The rows of a group lie close to one hidden flat surface of 12 dimensions, which may be shifted away from zero. Surfaces can cross.
Known rows, each followed by its group:
[-21.8  22.8 -12.6  17.9 -15.2  20.8 -15.0  24.9  61.9  42.6 -21.4 -11.0
 -13.7  19.0 -18.4 -42.8  34.9 -14.2 -16.4  13.8] : Q_532
[-16.9   2.6 -33.9 -17.2 -35.0 -20.3  35.5 -11.0  15.9  19.3 -26.5 -11.6
  -0.8 -26.5 -28.5 -10.2   1.3  21.1  -9.2 -26.6] : Q_211
[  3.0  14.9 -59.5  -4.7 -26.1  16.4  28.6 -31.4 -18.2  -4.7  12.5   1.4
   2.3 -12.6 -23.3 -39.5 -19.0  -9.9   4.9 -16.0] : Q_211
[  0.4 -28.8  19.8   5.0  -8.2 -51.2  39.2 -20.5   9.2   4.4  23.5 -10.3
  -8.0  -2.1  -2.9 -12.3 -17.3  -6.9 -26.9 -34.4] : Q_211
[-10.7  -7.9  37.0  22.3 -15.0 -16.5  24.8  34.6  62.5  49.0   1.1 -55.4
  -2.4 -26.6  -1.9 -19.7   6.7   9.0 -20.3 -16.7] : Q_532
[-20.0  20.5 -28.4 -48.5  -8.2  32.0 -39.7  14.4  13.5   3.2  24.6  -3.8
 -26.1   9.0  35.0 -29.8  -6.0 -36.8  -6.4   6.2] : Q_532
[-18.8 -16.5  -8.1 -26.9 -18.8 -10.1 -15.8  12.4  -9.5  31.7   6.2 -24.1
 -15.1 -18.2  -6.4  -7.2  18.2 -33.7  28.6  22.3] : Q_76
[  5.0 -29.7 -15.2  27.7 -19.0  35.3   7.8  -3.0 -25.5   3.2 -10.9 -19.1
  21.7 -20.9 -21.9 -29.9 -10.0 -14.0  25.9  -3.2] : Q_211
[  3.9   5.7   4.5  17.4   3.5 -17.6 -11.7  11.1   1.6  11.9  -8.7  41.2
 -20.0  11.8 -28.1  10.8  17.4  -8.5   6.3  14.8] : Q_211
[  2.2  32.7 -17.1 -15.0 -15.2  23.1  -1.1 -13.0  11.0 -21.3  -0.4  19.0
  46.2  17.0 -14.9 -17.7   8.8  38.2  28.9  18.3] : Q_211
[ 18.5 -16.1  14.6  15.4 -20.8  21.7  24.5   8.6  21.1  -0.5 -15.0 -29.1
  13.0 -27.2  -7.2 -11.3  -1.3  57.4  19.9 -25.1] : Q_211
[  6.1  19.6  -2.7  -3.3   8.2  -5.1   0.2   1.0   4.6  -9.3   6.7  -2.1
 -32.6   3.4  -4.9 -10.7  20.2  -2.2   9.2   9.6] : Q_532
[ -9.2  -4.7  26.9 -23.7  -3.7 -29.9   9.4 -13.5   9.9  15.6  33.1  -0.4
 -36.5  -5.8   7.2  -1.4   0.3 -11.8 -11.4  18.3] : Q_76
[-15.5  29.4 -20.5  -6.2   7.5 -23.2 -17.2   3.4   6.8 -17.5  19.6   4.6
  14.7   0.3   1.9   4.1   3.0 -13.7 -11.9 -33.2] : Q_532
[-20.5 -28.4  41.8 -14.3 -16.9  -8.6   0.3  -3.6   8.3  14.4  13.0  -2.3
 -36.6 -17.6   6.8  -3.5   7.8  24.4  39.7  -5.4] : Q_76
[ -1.9 -17.0   9.1 -15.1  10.5  11.8 -15.9 -33.4 -12.0 -45.9   2.7  -3.9
  -1.0  30.9   7.3 -21.2  -4.9 -19.4 -14.2  23.7] : Q_222
[ 23.6   8.2 -14.3  10.8   1.7  -4.5 -28.9  17.3  -7.6 -29.9 -14.0  -4.0
  13.0  -3.4 -30.0  -4.0  27.4  -3.0   8.1 -12.9] : Q_222
[ -0.8   9.4 -12.7   1.2  -2.4  11.1  -2.8 -23.3  -4.5 -51.4 -22.5   4.8
  43.9  24.7 -14.1  -2.3  -3.1  19.5   5.3  17.5] : Q_222
[ 41.0  -8.4  -9.4  19.9 -19.0  17.8 -21.6   7.2 -14.4 -15.6 -28.6  25.8
  -3.2  35.9 -24.0  18.3 -15.5  -6.2  -4.4  45.9] : Q_222
[  4.1  17.7 -41.2 -22.3   5.9 -33.8  15.4 -39.5 -11.9  -9.9   1.2  50.1
 -18.2  12.4 -38.1 -18.6   0.4 -15.0 -45.9 -23.6] : Q_76
[ 25.9  12.5   4.7  19.4 -11.2  -6.6 -10.9  46.9  22.3  22.0   1.8  -3.0
  13.0 -17.4 -23.4   2.8   6.6   8.4  17.6  -8.6] : Q_211
[  1.0  -9.7  -5.9  -9.2  18.6 -32.6 -12.9  19.3 -14.1  13.0  14.6 -19.0
  -2.5  -7.9   4.4  -5.6  21.5 -38.8  -1.9  -9.1] : Q_76
[ 26.0  -3.2 -27.6  -5.6  -0.8  34.7  -5.2   0.9 -19.3  10.7  -7.6   2.7
   9.2  -3.7   7.7   3.0 -10.3   2.7  -4.3   6.7] : Q_76
[ -5.0  -7.0   7.3   7.3   1.5 -28.5  15.2  -8.7  -3.5  23.9   0.6 -33.2
 -24.1  -7.8 -12.3  -6.4  17.9 -34.6  -4.8  46.5] : Q_532
[ -9.5 -24.4  -4.2  20.1   8.2  12.1  -9.6 -14.1 -20.5  19.1  16.9  19.2
 -17.6  11.1  10.7  -2.4  -4.1 -29.4 -19.1 -26.1] : Q_222
[-12.1 -13.5  14.4  20.3  23.4 -18.6  11.2 -16.1  -7.4 -25.4   0.9 -22.3
  10.8  15.8   9.7  -0.2 -14.6 -31.3 -29.0   5.0] : Q_76
[ -0.5 -14.7 -41.3   2.2 -41.2 -14.9  15.3  15.4  -2.9  24.6  14.2 -38.6
  47.5  -9.6   4.3   6.8 -57.2 -23.5   2.8 -17.3] : Q_211
[-16.4 -31.5   2.6  -4.2 -23.5  46.2   6.4 -27.3  -1.9   4.6  -8.2 -20.2
 -25.0   7.6  16.1 -26.9 -13.9  -1.6   3.9  34.9] : Q_222
[  7.5  18.5  -3.2 -13.1 -11.3  -6.9 -31.3  45.6  -0.7  11.4   7.5 -22.8
 -33.1 -23.0  -3.0   8.7  31.1  -1.6  61.8  20.2] : Q_532
[ 19.9 -34.5   0.4  -6.3  -5.5  15.9 -25.2  10.6 -12.4   1.5   7.0 -32.4
 -28.1  -5.4  15.3   3.7  -7.2 -22.2 -11.6  -0.7] : Q_222
[  3.2 -12.1 -22.0 -45.5 -35.2   4.7   3.8 -19.5  -6.9  10.0   0.8  25.3
  -8.7 -14.2 -11.3  -1.6   0.2  32.2  20.0  -9.7] : Q_76
[  6.9  14.4 -23.9  11.9  15.8   5.3 -36.1   2.8 -13.3 -10.7  -7.8  21.9
 -27.8 -14.2 -44.4 -36.7  62.6 -36.6   7.8 -25.8] : Q_222
[ -4.5  -3.1   3.5   8.9 -16.8  25.4 -30.8  26.5   5.3  11.8   5.3 -17.1
  -0.6  -3.1   4.7  -0.6  17.2  11.2  41.3  -2.1] : Q_222
[-12.9  36.6 -30.5 -40.3   4.0  10.7 -21.5 -17.1  -5.1 -24.8  18.8 -12.2
 -31.9  20.0  20.2 -17.4  15.5 -26.1   3.8  40.6] : Q_532
[-13.7  16.8 -12.0 -21.2 -36.9 -33.7 -12.9   7.6  25.8  13.3  36.4  21.8
 -36.9  12.9  -8.4 -17.0 -22.4 -28.4   6.7 -15.9] : Q_76
[ 31.6  23.7 -17.2   1.1 -12.9   3.0  -9.4  10.5  24.1   3.3   6.2  25.0
  -8.7  21.3 -19.6  -9.2   6.5  21.3  -9.6  -8.2] : Q_222
[  7.7  24.9 -18.3  -4.5 -38.8 -25.7 -12.1  24.8  12.6  -5.1  13.8 -24.0
  23.3 -19.1  -2.0  30.0 -35.9  -8.1  10.8  -8.5] : Q_76
[ 24.6  -2.2 -11.9 -39.3 -22.7 -35.2  -6.9 -16.1  -0.9 -17.7  20.5 -22.1
  -6.5  11.1   7.3  14.4 -10.4  -2.6 -25.9  20.5] : Q_222
[ 13.1 -10.7 -18.9  -9.0 -19.9 -15.4 -18.0  10.5  -7.3   4.9   6.0   7.3
  13.0   7.9  -4.2  11.9 -30.1 -16.0  -6.5 -17.0] : Q_76
[ -9.0  -1.4  -1.5   2.8   6.3   6.6  -2.2   4.3 -14.6  10.9  13.4 -11.2
 -32.2 -14.8   8.4  -4.2  -2.2 -33.3   7.1  16.5] : Q_532
[ 11.8  16.1 -17.9 -10.8  24.0 -14.3 -29.1  19.7  -6.9 -44.1 -30.7 -39.0
 -16.9  22.8  -4.4  -7.5  45.0 -19.8  11.5  33.0] : Q_532
[ -2.1 -21.4 -29.6   1.8 -27.0   4.3  -2.8  13.6  -3.8  24.6 -18.8  19.1
 -11.4   6.7 -22.9 -23.0 -14.9 -19.8   4.4 -20.1] : Q_76
[ -1.4  23.5  11.5 -19.0  14.1  21.8   0.8   1.4  17.2  -8.1  -1.3  -3.7
  -6.8 -21.5   9.2  -9.8   0.4  13.0  -9.3  -1.4] : Q_211
[ -4.1  16.0 -18.6   2.0 -10.3 -24.8   8.3 -17.9  -6.1  -8.2   3.8  15.6
 -16.0  -6.4 -26.4  -2.3  -1.0 -21.9 -15.8   2.7] : Q_76
[ -4.0 -17.4  36.2  24.0   0.1 -19.0  24.6  -3.3  18.7  -7.7  -8.6   3.7
  -4.9   9.0  -8.7   2.2  -7.1  24.9  -4.8 -16.2] : Q_76
[ -5.7  -5.5 -16.7 -51.4 -11.5   1.1  19.6 -20.9   4.7 -17.4   1.5  -3.9
 -14.1   2.6  14.7 -25.6  -2.6  19.6  -2.9  -9.6] : Q_532
[ 17.9  -1.3 -12.3 -21.1   1.5  -3.4   4.8  10.2   8.9 -15.2 -22.8  -2.7
  -4.0   5.8  -6.8 -12.8   7.8  17.1  -8.6 -21.2] : Q_532
[-16.5 -12.1 -14.0 -15.2 -30.3 -26.7  -9.7 -17.3 -10.6 -14.0  -0.9  24.9
   7.2  13.3 -15.3   5.9  -2.0  -5.1  24.0   0.3] : Q_76
[-27.1   6.7  23.1 -13.6  -0.4  -2.5  -2.8 -16.1  10.8 -19.1  28.2 -16.4
  10.5  14.6  26.9 -13.7 -16.5 -11.0  12.3  27.5] : Q_222
[ 53.6  11.1  -3.7 -18.3   7.0 -16.5 -23.8  67.4  10.3  12.5  19.9 -29.0
  -8.5   2.8  26.6  14.5 -33.9 -30.8 -25.2  -8.2] : Q_532
[ -0.3  45.1  17.3  40.2  28.3 -18.6  10.5  43.9  36.5  14.7  14.9  35.5
 -22.7  -8.8 -25.4 -20.9 -14.8 -41.4 -23.3 -35.4] : Q_211
[  1.1 -17.4 -31.4  -7.1 -36.6  29.2  -1.0   8.1  13.6  48.5  12.0 -11.4
  -8.9 -12.6   5.2 -15.7   3.4  14.8  -3.6 -29.7] : Q_222
[ 40.6  12.6 -16.6 -20.0  -9.6  -3.0 -10.5   4.1  -5.2   8.9  35.3  16.9
   5.0   4.1  -8.5  -4.5 -16.4 -20.1 -22.5  17.2] : Q_211
[-15.8   7.9  16.1  -5.6   4.3  11.0  10.4 -13.5  17.9 -19.2  12.3 -17.8
  29.6  11.3  16.3 -30.4 -20.8 -20.4 -10.3  18.7] : Q_222
[-15.4 -44.6 -24.2   6.3  -8.7   2.9 -25.6 -21.7 -32.7  28.1 -27.4  15.2
 -13.8   3.9 -45.2 -39.4  45.8 -65.9 -16.7  16.7] : Q_222
[ 18.4  -1.4  -4.4  -0.2   0.0  -9.2  20.8   2.0  -2.2  -7.3 -16.5 -10.5
 -10.6  -0.3 -15.0  -7.3  13.5  14.9   8.6   8.8] : Q_532
[-20.3  -3.9  13.1 -14.2 -16.9  -1.8  -1.9   2.9  48.9   7.9   6.7 -44.1
  26.9  38.8  31.7 -20.7   6.9   7.6 -12.9  34.0] : Q_532
[ -5.5   2.5  10.9 -11.7  17.8  -9.0  11.0 -15.1   4.1 -28.3   3.8  -6.8
  23.1   0.3  18.6   4.6 -15.8   9.7 -16.7 -20.2] : Q_211
[ 11.5 -25.2   5.7  19.2   3.3  11.6   4.0  -5.3 -18.7 -10.2  -8.6  -8.9
  15.9 -14.8 -14.0 -10.5  -0.9  -9.5   0.4  -7.6] : Q_211
[ -6.3  24.0  -2.2 -43.6   4.5 -10.1 -25.7 -17.6 -11.8 -33.0   8.0  -0.1
  23.3  -1.8   6.2  14.7  23.7  19.5  19.6  22.3] : Q_211

New rows, each followed by its group:
[ -6.5  13.2  -4.8 -15.5   8.0  -8.3  -9.0 -13.4 -12.5 -22.8  -1.4   0.4
   8.7 -14.2 -21.0 -10.7  28.5  -4.3  15.0   4.3] : Q_211
[  1.6  15.8 -42.0   5.3   5.3  21.1 -24.9  32.7  -7.2   6.0  -8.7  -7.8
  -2.7 -18.2  -4.9  -5.8 -10.6 -40.4 -20.5 -38.6] : Q_532
[ 32.5  -8.6   5.4 -20.8   1.4  12.7 -19.2   3.1 -16.3   3.5  17.2   9.1
  38.7  19.7  14.3   2.0 -25.7 -24.2 -34.5  36.3] : Q_211
[ 38.1 -24.7 -19.3  19.3 -34.2  24.7  29.9  -9.4 -11.5   1.9   8.2 -13.6
  -5.9 -12.2 -11.0  -4.3 -25.0  38.5   3.0 -33.0] : Q_211
[-40.7 -24.6 -19.4   3.3   7.4   9.2 -28.9 -10.0 -31.1   4.4   6.0 -28.5
  36.7 -16.4  14.0 -12.6  10.9 -49.5   9.3 -31.2] : Q_222
[ 18.3  16.9   3.7  -4.1 -11.6 -20.1 -22.7  22.4   7.5   8.5 -15.7  32.7
  -6.4   7.1 -17.4  39.2  26.4  32.9  14.4  11.5] : Q_211
[ 17.3  -4.0 -33.9 -51.7 -43.8 -45.0  16.1 -32.0   2.1  13.8  14.2  30.3
  -2.8  -1.3 -25.3   4.8 -21.1  -1.5 -44.4  -4.6] : Q_76
[ -7.5  47.8 -37.8 -20.6 -21.1   4.9  12.9 -12.3   3.8 -18.3  28.1   4.0
 -16.8  -8.9  12.4   2.6 -17.0  20.1  21.9 -22.9] : Q_211
[ 17.3   2.9 -27.3  24.5  -2.2  18.1   3.9  10.4 -14.6   0.6  -4.5   3.3
  14.8 -11.2 -14.1  -1.9 -18.2 -18.6  -8.6 -14.8] : Q_211
[ 28.6   4.7 -33.7   0.2   1.3  11.4 -14.5  14.2 -27.9  -6.7  -1.1 -20.9
  -1.0  15.7  13.5   4.2 -23.5 -38.3 -25.8  26.8] : Q_532
[ -3.2  -0.3  26.7   7.5  13.9  14.7   4.5   7.3  24.8  -8.6 -21.3  15.7
  23.7  15.2   3.6   0.6 -11.6  22.1  -0.5   0.1] : Q_211
[ -2.3 -38.3  -3.7  17.2 -15.8  16.0  19.2  -0.7  -6.6  17.2 -26.5 -29.8
   2.3 -24.4   2.2   6.4 -22.8  -2.8  -8.4 -13.5] : Q_211
[ 21.9  24.3 -17.9 -15.4  -1.8 -14.9   9.2   8.5 -18.2 -22.7   7.0 -46.8
   8.9 -21.8  13.3  14.7   2.9  12.9  30.9  14.9] : Q_532
[-20.5  12.4 -18.1   0.4  13.5  19.6   1.3   1.2  18.8 -27.5 -33.3 -32.2
  -1.2  23.8   3.8 -37.5  25.8  -2.2  -6.1  11.4] : Q_532
[ 26.8   9.7 -19.5 -15.6   7.1   3.1 -26.5  47.7  19.2 -20.1 -33.4 -20.2
 -10.0  21.5  -3.7 -16.5  27.6   8.2   3.1   1.3] : Q_532
[ 19.4 -33.4   6.1   1.0 -14.5 -36.4  27.5 -17.8  -9.0  -8.8   3.7 -15.9
  11.8 -11.2 -15.6   1.8  -1.4  18.8 -13.1 -38.9] : Q_211
[-16.6  -5.3   1.7 -13.7  17.6  -0.9  17.1 -20.5  -5.1   3.0  -3.0 -11.6
 -15.8 -30.2  -5.9 -25.0 -10.8 -35.8 -40.1  -7.2] : Q_211
[ -0.2  27.2 -11.8  18.9   1.6  29.3  -3.1   2.7   8.5   2.1  13.7   1.0
 -17.6   0.1  10.1 -11.8  -7.5 -14.0  -4.2  -1.4] : Q_532
[-16.6  -2.4  -2.1 -16.1   7.4  31.7  -9.1  18.0  18.6 -24.6 -34.9 -52.8
 -30.1   7.5  17.3 -44.5  29.7   0.8  15.7  20.0] : Q_532
[ 27.6 -21.1   1.5 -15.2  -7.3 -31.0  39.4   7.6   3.7  15.5 -11.1 -67.6
 -12.4 -13.8   4.5 -12.3  -7.0 -20.4 -33.2  18.1] : Q_532
[  0.2 -39.3   3.8  28.1 -14.6   2.2  -4.1   8.5  -0.5  15.7 -16.3  34.0
 -19.7  19.0 -23.0  -8.0  -6.7  -7.5  10.4 -18.9] : Q_76
[  9.5 -46.2  28.5   0.8  -0.6 -14.0  -3.2   3.1 -19.2 -12.6  -9.9 -21.1
  -0.9   5.1  38.9  68.4 -20.9  34.6 -10.9 -22.5] : Q_211
[ 34.8  24.7 -15.1 -39.4  -8.7 -28.1 -24.3  21.8   1.3   9.6  39.2  27.6
 -12.5  25.7   7.6  15.6  -2.2   0.1   3.4  10.6] : Q_532
[ 17.6  -8.7 -19.5  -4.2 -42.0  -1.7  18.3  -0.9   2.8  32.5 -17.9  20.3
 -38.0 -41.7 -43.9   0.7 -21.4  -2.0 -27.0 -14.6] : Q_76
[ -1.7   9.3   2.1  18.0 -12.3 -32.5   6.0  28.6  34.1  25.1  10.7   2.1
 -15.0  22.6 -12.6 -23.4  -2.0 -22.7  -3.6  -0.7] : Q_76
[ -8.1  20.5  13.5  21.7  10.9  29.0  17.5  27.4  28.6  -4.1 -14.1 -13.6
  -5.8 -21.5   8.8  -7.0 -15.2  29.2   5.9 -32.0] : Q_211
[  5.9  -8.6  -5.9  37.7  23.6  -1.3   6.2   8.4   1.4  -7.7  -5.9   5.0
  19.9  48.9  10.1 -16.7 -12.8 -26.5 -17.4  -6.1] : Q_76
[ 17.2  11.5 -19.7 -26.9  -7.1 -52.2   6.8   9.8 -10.8  10.5  15.8  -0.8
   3.1 -25.7 -19.7  12.4  -0.5 -10.6 -19.4 -33.2] : Q_532
[-23.5  10.9   9.2  14.2   7.4 -15.8  15.7 -12.0  26.3 -11.1   3.4 -21.1
  30.2   9.4  11.9  -2.9  -1.7   6.8 -17.7 -23.9] : Q_532
[ 22.1  28.6 -22.1 -16.1  11.2  21.9  -8.3  18.5  -1.8 -42.8  -3.7 -10.0
  -0.6  10.1  17.8  -3.6  -3.1  25.6  19.0 -14.5] : Q_532
[-18.3  24.9  -0.8  13.7 -12.0   9.1   8.0  -1.2  10.0  11.5  27.6  14.0
 -18.3   1.7  27.9  24.5 -13.6  35.6  32.3 -18.4] : Q_222
[ 20.1   2.7 -16.0  -2.1   3.4 -59.1   8.7 -18.6 -18.4 -28.4  19.7  19.3
   3.1   8.9 -12.3  29.4  -1.9   6.6 -13.5 -41.2] : Q_211
[ -9.8  32.6 -15.9  21.4  13.8  51.7  13.3  -3.9  12.0 -23.7 -11.5  20.2
  13.0   3.4   3.1 -23.3 -28.3   3.2  -3.0 -16.3] : Q_211
[  2.1 -12.3 -15.3 -19.5  -5.3  -1.1   4.0  10.7  -1.9 -14.9 -22.0 -36.7
  15.4  -7.9   7.9  -4.5  -0.9   4.3   4.3  -8.1] : Q_532
[ 28.5   2.7  24.7  23.4  -4.1  18.3  -6.2  32.6  18.1  15.6  -4.5   4.7
   9.0  -9.3 -13.2   4.0   3.4  20.5  11.5   0.3] : Q_211
[-18.6  31.4 -10.5 -25.8  -1.4 -16.4 -13.6 -10.5   8.4  -6.0  31.1 -29.7
  -8.1  20.8  18.9 -13.2  19.9 -27.0   1.0  41.1] : Q_532
[-30.7  12.7 -18.2  -0.5 -16.9  27.4   0.5  -4.3  15.4   9.6  -1.2 -16.1
  18.4 -13.3   9.9 -12.0  -3.7  11.3  16.3 -18.7] : Q_532
[ 14.1 -41.2  -2.1  28.0   3.6  10.2 -30.5   4.3 -19.2  22.4 -20.1  25.5
   6.0  26.6 -32.0 -25.8  20.8 -47.5 -11.4  11.6] : Q_222
[ 16.8  21.6 -10.9  -3.4  -6.9 -11.9  -2.0  -1.1  -5.9  -9.1  17.4   3.1
 -10.3 -17.5 -11.6   2.6  10.5  12.4  14.1 -24.1] : Q_211
[  4.0  10.7   0.3   9.7   4.7  -0.2   1.1  19.6  17.6  -2.4 -17.5 -44.0
 -12.2   1.8  -1.2 -19.3  28.3   3.0   6.1  18.1] : Q_532
[ 34.9 -19.9   7.3  31.4   3.3  -2.1 -19.8  30.4 -25.6   9.3 -32.1  16.3
  -1.3 -10.4 -32.2  26.9  22.3   2.0   5.0  -6.1] : Q_211
[ -3.3 -34.8 -18.9  22.7 -35.6  20.8  13.3  -6.0  -7.2  41.2 -27.5  24.9
 -16.2  21.0 -10.2  16.2 -28.8   6.0  -3.0  11.6] : Q_211
[-43.7 -41.3  19.7 -14.3  -6.2  19.9 -25.4 -37.3   4.9  12.9  40.3   8.4
 -11.9  32.6  27.8 -31.8  61.4  27.9  45.9 -30.5] : Q_222
[-28.6   0.2  12.6  14.4 -16.0  23.1 -15.8  31.6  52.6  33.2  10.4  -0.8
   2.9  -6.2  18.9 -17.2  -8.6   2.8  -1.9 -46.7] : Q_532
[ -5.0 -17.4 -14.4  -7.6 -16.9   7.8  -9.4   6.8   3.0  -0.4  15.9  10.6
   1.4  25.2  19.2 -11.7 -36.1 -20.6   5.7 -15.2] : Q_76
[ -9.3   3.7 -36.6  10.1  -3.2  -1.3  25.8 -17.7 -17.4 -40.2 -43.1  -9.3
  16.5 -30.3 -19.6  15.4   6.2  37.6  -2.7 -56.8] : Q_211
[ 25.6  -4.3   4.6 -12.5 -30.0 -21.6  18.0  -6.9  13.4  -2.8  11.0   9.0
   0.0 -16.9  -5.1  25.2 -52.1  20.0 -35.3 -24.8] : Q_76
[  0.6   2.4   8.7   4.0 -18.6   7.3   1.2 -25.3   3.9 -18.6 -12.7  41.7
 -14.7   9.9 -24.5  11.2  -6.6  44.6  24.6  -2.0] : Q_76
[-17.7  24.8 -21.1   8.7  26.5  17.4   1.2 -22.7  -1.8 -27.4  22.4  39.1
  17.3  12.8  15.6  -4.4 -34.5 -13.5 -40.4 -61.3] : Q_532
[ 25.7  28.2  -5.0  20.4   8.9 -18.5  30.1  -4.7  10.3  -5.2  11.5 -18.3
  14.9   5.0  -0.4   5.9 -10.3   9.2 -30.3  -0.9] : Q_532
[ 10.0 -18.5  -0.9  -2.7 -13.0  20.2   5.3 -11.1  -9.0   8.5  11.3   6.5
 -10.2  11.4  23.1  12.4 -30.6   7.9  -9.6   4.5] : Q_211
[ 16.3  10.0   2.3 -11.4  -3.6 -40.8   7.7   6.8  11.7 -13.2   2.8  -9.1
  18.4  -7.5  -4.2  28.7   6.8  43.4 -11.1 -34.6] : Q_211
[-14.9  -9.6  -7.9  26.0   8.2   2.1  -3.0 -25.4 -28.8 -21.1 -18.6  32.0
  -7.7  19.3  -8.7  17.6  -7.9  -3.3  16.9  -9.7] : Q_211
